There are 10 hidden switches. A switch that is on adds its own fixed numbers to the row, and there is some noise. The rows also spread widely along 16 directions, which tell nothing about the answers.
Some rows, each with its switches (1 for on, 0 for off) after it:
[ -8  11  10   0   3  -7  -7   2  -8  -3  -5 -20  19  10  -5 -15  12  12
   3  -5   8  -6 -13   0 -13  -1  -5   6  -9   1  -7  -2   5   2  -7  -3
  -2  -9 -12   5   1  -1   7]
0 1 0 1 0 1 1 1 0 1
[ 10  -3  10 -12 -14  -2  -4  19 -10   5   7   5  -3   9  -4  -5  -8  14
 -10   7 -10  14 -10   9  21  -2 -12  -1  15  12  -1   3  -3  -4   5   1
  14 -22  20  -3   0   1  18]
1 0 0 0 0 0 1 0 1 1
[ -1 -17   9  -6   0 -10   7 -13 -12  -4   3  22  -5  10   3   3 -11   5
   3  -4 -26   0   3   2  -3  14   2   8   2   0  -1  10  12   9  -8  -1
  -5   2  -8   0  -5  13  -6]
0 0 0 0 1 1 1 0 0 1
[  1  -7   1  -3  16   0   2  16   7 -19  -1   9   1  11  15 -20  21  11
   8   1   3   1   7  -8  -4  21  -3  -8  16 -19 -20   7   0   8 -11  -5
  -4   0  15  -1  -3   4  -2]
0 1 0 1 0 1 1 1 1 0
[-15  13  -3  -4  10   5  -2  23  -5   6  -3   1 -13   4  -5   4  19   1
   6  -8  -5   4   6   4 -14 -10   4   4 -13   3  -3   4 -17  -6  -5   0
  -4  -3   0   9 -15   9   8]
1 0 0 0 0 0 0 0 0 0
[ 15 -23   6  -8   5  -4   7  -4  -6  -9  19  12   6   3   3  -8  -6  12
  -1 -13  -8   6   0   4   8  -3  -6  -5   7   2 -13   2  14  12  -6  -3
   6   0   6  -7  -9   4  -7]
0 0 0 0 1 1 0 1 1 1
[  1 -15  11   0   9  -1  22  -2  -6 -14   8   2  17   3   6 -16   8  15
   6 -11   2 -13 -10   4   2  -8   2   9 -10   1  -7   9  11  13   0  -3
   5  -5  -9   5  -6  -2   5]
0 0 1 0 0 1 1 1 0 1
[-35  31   6  -6 -13  -8 -19  11   1  -2 -17   3 -13   5  -4   8  10   1
   9   4  -5 -11   8  -7  -7  11  10   8   0  13  -1  -2  -5 -19  14   1
 -13  -6 -20 -10  -6  13   6]
0 0 0 0 0 1 0 1 0 0
[ -3   4   3  -4  -3 -11  -5   2  -7 -11   8   4   0  11  -3   4   8   6
  -2 -15  -3  -4  -3   3 -10   2  -6  -5  -3  -1  -8   0   0 -10  -1 -15
   1   0  12   2  -7  11   7]
1 0 1 0 0 1 1 1 1 1
[-19  -5   2  19 -15   9  -9  17  -8  10  -9   4 -32  16  -3  -1  -8  -8
   8   5 -14   4   8   9   6  -2 -10   0   8   9   9  -2  -2  -9   5  14
  -7   4   8  -9   2  -1   7]
1 0 0 0 0 0 0 0 0 0
[-10  -8   9   6 -11   8  -2   5  -2   2   4   7  -6  10  -4  -5   4  10
   2 -10  -8 -11   4  -1   1  -7   3   6   2  -1   2  12   9  -2  -1  -5
   5  -7  -5  -4   7   2  12]
0 0 0 1 0 0 1 1 1 0
[-10  -2  12  -7 -15  10  -3  -6   2   0  -6   1  23   4 -10   2  12   4
  -9 -14   1   2  10  -1  -3 -14  11   7  -5  10  -5  13  18 -11  -6   0
   0  -6   0 -10   0 -16   8]
0 1 0 1 0 0 1 1 1 0
[  0   5  12 -12  -8  -6  24   1  -7  -6  -8   4   4   0  -4 -12  -9  12
  -4   0  -9   0   1  -4  10   4   0  -3   2   9  -3   5   3  10  13   5
   2 -11  -1  -3   3   3   4]
1 0 1 0 1 1 1 0 1 0
[  2  27  -2   5  -7   5 -12   8  -6  11  -5 -12 -11 -10 -19  -6 -10  16
  -2  -2  13   3  -1  -2  -2 -19  -9  -9 -10  -8  -7 -16 -10   3  13  -5
   5 -20 -15  -7  11  10   2]
0 1 1 1 0 1 0 1 0 0
[  4   5   8  21  -1 -10  -9  -8 -11  -5   0   3 -11   1  -2  -7 -16   7
   1  -4   0   5   4   2  -3  11   0  -7   2  -3  -3 -21  -7  -4   2   1
  -8   1  -9  -7  -7  10  -9]
0 0 1 0 0 0 1 0 1 0
[-12  13   1   7  -2  -1   7   7  -3  -2  -6  14  -6   9  -2  -8   9  16
  -9   5  12  -9  -4   3  -4   6   2  12  -2 -10   1  -3 -12 -11   0  -3
  -1  -4   3   8  -3   8  18]
0 1 0 0 0 1 1 1 1 1
[ -8  -9  -4 -12  -1   9  -8   9   3   0   0  20  -4  -9  -4   3  -2  -1
   7   4   6   8   4  12  13  -9  -8   1  -1   2 -15 -10   9  -8   3   7
  12  -7  -1  -8  -7  -5  -3]
0 0 0 0 0 0 1 0 0 0
[-17  -7   9 -11  -1   1   0 -16   4  -5  -7  12  13  -7  -1 -10   0  14
   7   0   2 -12   7  -7   7   7   5  14   4  -7 -10   7  22  10  -2   8
  -5  -9 -29  -8   5  -1  -7]
0 1 0 0 0 1 0 1 1 0
[  1   2  -8  -8  -4  -1  13  -1   5 -18   5  20  -4  -2   1  -6   3   5
  -9 -11   7  -8   4  -4   4   3   0  -8   4  -8 -12   0  -3   3   7 -11
   9  -2   7  -5  -2   7  -2]
0 1 0 0 0 0 1 1 1 1
[ -1  -8   5   7   6  -4  21  10 -11  -3   0   7 -11  13  10 -17   1  -3
   3   5  -6   3  -4  11   2   7  -2   9   3   9  -5  -4  -5  10  -5  16
  -2   5   1  -4 -15  -5  -6]
0 0 1 1 0 1 1 0 0 1
[ -7  -8   3  -7 -11  -1 -17  -6  -5   6 -13   1  12  11  -6  14   1   1
  -9  13  -5  19  -5  11   0  13 -14   3   5  -8   1   5  12 -11 -16  -3
 -12  -1  23  -4  18 -14  12]
0 1 0 0 1 1 0 0 0 1
[ -7  -4  10   5   1  -2  -1  -2  -8   2  -2   7   6   4  -6  -3 -14  10
   4   0   5   1   1   6   1  -3  -7   2  -6   6   3 -14  11 -12   2   3
  -5   0   1   7  -8   4  10]
0 0 0 0 0 0 0 1 1 0
[ -3   5  -8 -17  -2   3   4  13   0  -6  10  14 -11 -11  -3  -7   5  13
   3  -5   6  -9  -4   3  12 -10  -4   6  -4   1 -17  -1  -6   8  11  -5
  20 -20 -14  -9  -6   6   1]
0 1 1 0 0 0 1 0 1 1
[  5  16   6  10   9 -10   3  -6 -12   2  -3  -7  11   9 -10 -11   4  11
 -16  -5  11   4  -4   0 -20   5   5  -1  -5  -9   4  -8 -11  -6 -13  -4
  -7   3   4  21  -5  12   6]
0 0 0 0 0 1 1 0 1 0
[ -6 -15   8   5   2   0   3  -2 -10  -2   2   0  -5   4   0  -7  -3  10
   8  -4 -16  -5  -4   5   4   1  -2   7  -4  -6  -3   8   6  17   0  -1
  -3  -8 -13  -7   9  -3   0]
0 0 0 0 0 1 1 0 1 1
[ 12   2  -5 -12  -4  -5  -7   1  -1  -7   2   6  -3  -7  -3  -5  -5   3
  -8   5   2  10  -3   1  11   6  -8 -11  11  -9 -17  -8  -5  12   3  -3
   9 -11   3 -15   7   2 -14]
0 1 0 0 0 1 1 1 0 0
[-18  17   0   1 -13  -5 -11  18  -3  -1  -8   2  -7  12  -2   6  11  -7
  -5   5   4   2  -1   7  -1   3  -2   3   5  19   1  -8  -8 -24   7   4
  -5   6  16  -5 -11   1  12]
0 0 0 0 0 1 0 1 0 0
[-14  -7  16  10   1  -1 -12   2 -12  10 -14   0  -2  22   0  -8   3   7
   9   4 -17   6  14   2 -16  16   0  10   7   3   3   7  10  -6 -20  11
 -17   3  -2   1  -6   1   7]
0 1 0 0 1 0 1 1 1 0
[  0   5   1  11   0  -3   1 -15  -5   1 -14 -15  -2   5  -5 -20  -1  -6
  -9   3   6   4   2  -6 -12  16  -3  -6   9 -16  -4  -2  -1  19 -14   9
  -8   3 -13  -3  16  -6 -19]
0 1 1 1 0 0 1 0 0 0
[ -5   2   8   8   1  -9  11 -12 -10 -10  -6   7   3   0  -2  -4 -11   5
   3 -11  -6  -1   6   0  -6   8   5   1 -11  -1  -4  -8   0   4   2   3
 -12   3 -10  -4  -9   5 -11]
1 1 0 0 0 1 1 0 1 0

New rows, each followed by its switches (1 for on, 0 for off):
[ -7   2   7  12  -1   1   4   7  -8   1 -11  -3   1   4   2   0   8  -1
  -1   2  -7  10   3  10  -3  -2   9   9  -9   6  -2  -3 -10  -3  -4   9
 -12   1   2 -13  -7 -14   1]
0 1 0 0 0 1 1 1 0 0
[  3  -8   5   0  -8   4  11   1  -6   3   5   8  -1  -6  -5 -10 -13  13
  -5   3   1  -5 -11   6  20 -11  -4   7   0   2   3   0   4  11  11   5
  11 -13 -10  -2   8   2   4]
0 0 0 0 0 1 0 0 0 0
[  2  -7  10 -16   2  -6  -3   2  -8  -6   7   1  15  -6  -1   8   3  11
   5  -7 -17   0 -11   5   5  -5   5   8 -12   4  -8  11   4  10   2 -11
   5 -17 -12  -5   1   2   2]
0 0 0 0 0 1 1 0 0 0
[ -3  -1  -2   6  -6   7   9  -5  -4   4  -3   3   0   4  -9 -10   6  -3
 -13  -8   6  -3   5   3  -6 -12   4   5  -2  -2  -1   4   1   5  -7   7
   4   4  -4  -2   0  -3  -6]
0 1 0 0 0 1 1 1 0 0
[ 13   6   2  -5  -5 -11  -2  -5  -9  -1   5   6  -6   4  -3 -15  -6   3
 -14  -3  -2   9   8  -3  -3  14  -1  -6  19   7  -9  -7  -4   3  -8   7
   5   0  -2  -7 -14  12 -15]
0 1 1 0 1 0 1 0 1 0
[ 13  -1   8 -14   8  -1  -4   8 -10   0   2 -22  24  -4  -8 -13   8  11
   2  -9   0  12  -7   3  -3 -14  -8  -5  -6   3 -17   4   5  16  -6   0
   6 -20  -5   0  -3  -5  -5]
1 1 1 0 0 1 1 0 0 0
[  0   4   2  -4   9  -3  -6  -1  -4   3  -1   0   3   4 -10  -4  -2   4
  -4  -4   9  13   3   2  -9   1 -11  -8   0  -9  -7 -12   0  -4 -14   2
  -3   1   9   7  -4   3  -2]
1 0 0 1 0 0 0 1 1 0
[ -5   2   7  -8   5  -3  -5  12  -5  -8   4  -6   9   1   0 -14   3  23
  13  -3   3  -8  -9  -1   5  -3 -10   3  -2   4 -11  -3   8   6   9  -5
   2 -17 -10  -1  -4   6   9]
0 1 0 0 0 1 0 1 1 1
[ -3  -6   9  11 -10  -1 -10   5 -11   8  -2   7 -14  13  -3   2 -15  -4
   0   5  -9  16   3  13   5  -2  -9  -1   7  13   0 -14   5 -10  -2  13
  -8   4   9 -14  -8  -4  -1]
0 0 0 1 0 1 0 1 0 1
[  2  -5  -2 -12  -2  -5 -13  -9  -4   5  11   8  -5 -11  -8   1  -6   7
  -8   5  -1   6  -6   9  14   2  -5   8   8  -8 -12  -9  -1  10  -6   4
  10 -13 -16 -16   4   0 -12]
0 0 0 0 0 1 0 1 1 0
[-12   5  -2  -7  -2   0   4 -11  -3  -2 -15  -1   7  -2 -14  -1  -4  -8
  -3 -11   2   6  14  -1 -12  -3  -3  -8  -8   1 -10  -6  10   2  -2  10
  -9   6  -2  -5  -2  -5 -15]
1 1 0 0 0 1 1 0 1 0
[  8  -2  11   7   4 -16  36  -3 -14 -16  -1   1  10  13   5 -15 -13  -6
  -7  -9  -5   3  -3   3  -5   7   1  -7  -5  21   1 -13  -1   8   6   7
  -8  17  18   2 -18  -1  -7]
0 0 0 1 0 1 1 1 1 0
[-16   2  -2 -19 -15  -7  -3  -4   6 -14  -6  17   3   4   1   2   3  -8
  -5  -1   1  -3   7  -5   6  14  -4  -2  16   8 -11   4  13  -9   4   5
  -2   4   7 -10  -4   3  -9]
1 1 0 0 0 1 0 1 0 0
[  8  -5  -9  12   3  -1 -20   1  -4  -2   9  -2  -4   1  -4  -3   3   2
  -9  -1  15  12  -8  11   0   6 -14  -6   6 -17  -8 -17  -8  -5 -15  -6
   3   4  15  -3   2  -4  -3]
0 1 0 0 0 0 0 0 1 0
[ -5   5  -4 -11 -13  -9  -8 -14  -5  -2  -3   5   9  -4 -12   1  -8  -6
 -14   3  14   1  -9   9   4   3 -12   2   2   3  -8 -17   8  -6   0   5
   8   0  -3  -7   2  -2  -9]
0 1 0 0 0 1 1 1 0 0
[ -6  12  -4  -4   1  11  13   4   2  -1  -8 -12  15  -2 -13 -11  15   6
 -12 -11  16   0   2  -2  -7 -20   1  -3 -12   1  -5   4   0   4   1   0
  -1  -3   4   3   3 -11   7]
0 1 0 0 0 1 0 0 1 1
[ -3  21   0  -6  -3  -2  10  17   1 -10 -14  -6  13  -1  -3 -19  11  -2
 -11   5  24  11  -3   4   6  -2  -4  -7   3  14 -14 -16 -10 -10   8  17
   4  -2  13  -3 -14 -12  -2]
1 1 0 0 0 1 1 0 0 0
[  2   7   0  -3  14  -4   4  11  -4  -3  -2   6   5  -4   1  -8   8  14
  -4   9  11   9  -7   8   0   8  -2   7  -5 -11 -10 -12 -17   0  -8   0
   2  -9   5   4  -8  -1   7]
0 1 0 0 0 0 1 1 1 0
[  7  -3  -8  -2  -4   4   3   5   2 -11   9   2  -5  -3   2  -5  18  -6
  -9 -12   0   3   1   2   1  -4   5  -2   3  -6 -18   7  -8  11  -5  -3
   9  -1   0 -21   0 -10 -16]
0 1 1 1 0 1 1 0 0 0
[-12  20   1   3 -13  -3  -2  11 -10   3   7   9 -24   6 -12   0  -3  15
  -3 -14  -6 -14   0  -2  -1 -10   2   3  -4   7   5  -1 -12  -9  16  -8
   4 -10 -10   3  -6  26  15]
1 0 0 0 0 1 0 0 1 1
[ -2  -2   3   4  15  -1  14  -3  -3  -5 -13  -4   7  -4  -3  -5 -10  11
   5   5   3   6  -3   1  -2   5  -8  -9 -13 -17   0  -8  -1  13   3  -5
 -13  -3   7   8  14  -4   5]
0 0 0 0 0 0 0 1 1 0
[ -8  -8  10 -21   8  -1  18   2  -5  -2  -6  18   1   4   5  -2  -2   9
   9   6 -21   0   1  -2   1   9   6  12  -3   0  -4  18   7  18  -3   2
  -3 -14 -12   4  -1   6   2]
0 0 0 1 0 0 1 0 0 1
[ -3  -1  -7  -3  -5   9  -1  26   2  -4  -1  -1 -16   5  -2 -14  11   0
   1  -1   0   3   4   3  10  -5 -14 -11  12  -4 -16   2  -7   9   6   4
  10  -7  16 -16   5  -6  -2]
1 1 0 0 0 1 1 1 1 0
[ 11  24  16  -7   4 -27  -3  10 -22   2  -6  -6   2  19   1   3  -5   6
 -10   4 -25  17   0  -3 -20  20   8  -5   4  18   5  -3 -21  -3  -5  -5
 -16  -4  14  11 -17  25   5]
0 0 0 0 0 1 1 1 0 0
[  1  -1  17   0  -7  -9 -28  11 -14  -4   7 -20  13  11  -6  -4  -1   9
  11 -13  -8   6  -8   6  -1 -11 -13 -10   0  17 -11  -5  13  -7   3  -5
   2 -13   0  -8  -6   1   5]
1 0 0 0 0 1 1 1 0 1
[-12 -11   7  -2  12 -10  -1  -4  -1 -20  -1  -1  11  11  12  -9  16   9
  11  -6  -5  -7  -3  -4  -7  23  -3   3   4 -13 -10  10   7   8 -15  -6
 -15   1   0   1  -1  -1   0]
1 1 0 0 0 0 0 1 1 1
[  0  13   8 -19   5 -20   5  -1  -5 -19   0   2  20   4   3   4  10   9
  -2 -10  -3  -6  -5  -7 -14  12   6  -4  -7   6  -9   5   0  -3   3 -18
  -5  -3   5  12 -11  17   5]
0 0 1 0 0 1 1 1 0 0
[ -9  10  17   8  -8 -11  -8 -16 -12  -3  -8  10  -2  -7   0   8  -7  15
   2   2 -15   4   1   4   3  13  17  19  -9  -4  -4  -2  -8  -4   0   2
 -14 -18 -33 -18  -5   3  -5]
1 1 1 0 0 1 1 0 0 1
[ -5  -3  -5 -11  -1   7  10   3  -1   7  -7  -3  -2   7 -12 -10   0  -3
  -9   5   6   3  -5   4  -1  -4 -18  -6   2 -11  -4   1   5  14  -6   3
   7  -4  11   3  18 -10   5]
0 0 0 1 0 0 1 1 1 1
[  7  12   5  14   3  -6 -10  -3  -4   0   0   3 -17   2  -2 -10   0   9
  -9   1  -4  14   7  -2  -2  16  10  -2  12 -15 -10  -9 -18   4 -10   3
  -7  -6 -13 -16  -1   4 -14]
0 0 0 1 0 1 1 0 1 1
[ -3  -5   3  12   2  -4  10 -11   2 -17  -6   4   1   3   9 -17  10   3
  -5   0   4  -4  -1  -2   1  19   5   3   6 -14  -8   2  -4  11 -10   2
  -5   4  -8 -12   5  -9 -10]
0 1 0 0 1 0 1 1 0 1
[  6  -1   9  11   7  -3   9  -4 -14   1   4   3  -2   2  -3  -5  -9   1
   0 -15 -10   6   7   2  -9  -9  12   2 -11  15   3  -5  -4   4  -3   6
  -8   5 -12   3 -21   9 -10]
0 0 0 0 0 0 0 0 0 0
[-10  -1   6   4   6   1  -3   7  -7  -1  -2   2  -6  -1  -3  -5  -1  11
  13  -4  -3   1   1   8   0  -5  -6   2 -12   1 -10 -11   0   0   2   0
  -1  -6 -12  -9  -5  -2   3]
0 0 0 0 1 0 1 1 1 1
[ -4   9  -8 -23  15   4   1   9   1  -1  -7  -3   6   0  -7   2  19   7
   4  -8  -2   3   6  -6 -21  -1  -5  -8 -13 -21 -18  13  -1  14  -8 -16
  -4  -9   5   7   8   5   1]
0 1 1 1 0 1 1 0 1 0
[-16  -7  -4  -5  -6  14  -3  -1  -1  12 -10   1  -5   5 -10  -2   4  -5
   1   1   2   2  10   6  -4 -13 -10   4   0  -3  -7   6  15   7  -8  12
  -4  -1  -5  -7   7 -11  -2]
0 1 1 0 0 1 0 1 0 1
[-11   6   6  10   2  -5  -2 -16  -5  -3  -7   6  -3   4  -7  -6  -2   1
  -2  -8   3  -4   7  -4 -14   7   6   0  -4 -12   0  -5   0  -2 -10   3
  -9   3 -16   5  -1  10  -8]
1 0 0 0 0 0 1 1 0 0
[ -5 -13  -7  -1 -10  -2  -3  -4  -5  -4  -1  -1  -4  15  -4  -9 -12 -12
  -1  -2   7  -1  -1   3  -3   8 -30 -15  13   2  -3  -8  21   3  -3   3
   0  15  22   1   7  -1  -5]
0 1 1 1 0 0 0 0 1 0
[-11   8  15   3   5  -5   1   9  -8  -7  -6 -19  24   4  -4 -14  10  12
   8  -7  12  -5 -12   3  -3 -11  -5   3 -14  12  -2  -6   6  -6   4   3
  -4  -6  -6   9  -8  -4  12]
1 0 0 0 0 1 0 1 0 0
[  1  12   2   9  -2  -1  15   3  -2 -14  -4  -5   5   3   1 -17   5   4
  -5 -11  14  -4  -2  -2  -6  -4   1  -8  -8   3  -9  -8  -6   2   6  -3
   0   0   0  -3  -6  -4  -1]
0 1 1 1 0 0 1 1 0 1
[-14  -9   3   3 -13   8   6   6  -1   3  -8   3  -8   5  -5  -1  -3  -1
   1   1  -8   0   4   6  10  -5  -8   0   1   6   1   3  10   1   8   6
  -3   3   8 -15  11 -12   7]
0 0 0 0 1 1 0 1 1 0
[  5   3  -4  -7   3   0 -16  -2  -2   0   8  -2   2  -3  -8   0   5   5
  -3 -10   6   5   0  -1  -8  -5  -6  -4  -2 -10 -13  -2   0   5 -11  -9
   5  -7  -6  -3   2   6  -8]
0 1 0 1 0 0 0 1 0 0
[ -1  -7   4 -10   1  -4  13  -7  -8  -1   5  11  -3   8  -5 -10  -4   3
  -4 -12 -10  -4   6  -2  -6  -1  -1   0   2   6  -5   6   9  12  -7   3
   5   1  -7   2  -7   9  -7]
0 0 0 0 1 0 1 1 1 1
[  6  -2  -6  13  -2   2  -1  -1  -8   3  -1  -5  -4   6  -6  -7  -2  -8
 -10  -5  10   9   3   7  -8  -5  -9  -8   1   1  -2 -10  -3   0  -9   6
  -3  10  11   2  -5  -3  -7]
0 1 1 0 0 0 0 0 0 0
[ -3  -3  11  -2  -5  -4   1 -11  -8   0  -4  -6  19   1  -9  -3  -8   3
  -1  -5   2   5  -5   5   0  -5  -6   1  -8  10  -2  -7  17  -1  -2   5
  -4   1  -7  -4   2  -8  -3]
0 0 0 1 1 1 0 0 0 0
[  3  -1  -4 -18  -1 -12 -15  18 -14  -5  19   2   0   4  -2  17   5   6
   6  -9 -15   1 -21  14  -4  -5 -15   6 -15   8 -11  -1  -6  -2   3 -22
  12 -12   9  -3  -7  12   8]
0 1 0 1 0 1 1 0 0 0
[-11  -6  -6  -6   0   1 -13 -14  -3   9   0  10  -7  -9 -10  10  -5  -4
  -6   8   3  12  -3  17   7   2  -8  12  -3 -11  -9 -15   0   1 -14  10
   0  -3 -11 -15   5 -14 -10]
0 0 0 0 0 0 0 1 1 1
[-17   1   2  -9  14  -8  -1  -1  -3  -7  -1   1   2  -9   0  -2   8   9
  14   4   2  -9 -15   6   2   9  -6  14 -13 -14  -8  -4  -5  11  -5  -1
  -1 -11 -24   2   2   3  -2]
1 0 0 0 0 0 0 1 0 0
[ -6   5  -9  -8 -17   8 -12  -4   0   8   1   0 -10 -12 -18   3   5  -9
 -17  -8   4   9   6   9   8 -16  -2   3   2  -2 -13  -4  -6   3  -5   9
  13 -10 -10 -27   6 -15 -14]
1 1 0 0 0 0 1 1 1 0
[ 11   2   8 -22  10 -16 -24  -8  -3 -12  11 -12  31 -10  -1  -8  12  14
  -1  -8   3  13  -5  -4  -2  12   1  -1   7   4 -24  -4   6   4 -16  -5
   2 -13 -16  -9 -12   0 -15]
0 1 0 0 1 0 0 0 1 0
[ -3  -1 -18 -21  -6   4  11   0   4  -1  -2  11 -16  -4  -9  -9  -1  -7
 -13   4   2   0   2   0   9   1 -14  -7  13 -12 -16   2   0  24   3   5
  14  -5   4 -14  15  -3 -15]
0 1 0 0 0 1 1 1 1 1
[  0 -10   1  -8   4   4  10   7   0  -6  10  20  -8  -3   4   1   3  10
   4  -3  -7   0  -3   6  10  -6   2   7  -4  -5 -11   5  -2  10   2  -5
   5 -10  -4 -10  -3   2   0]
0 0 0 1 0 1 0 1 0 1
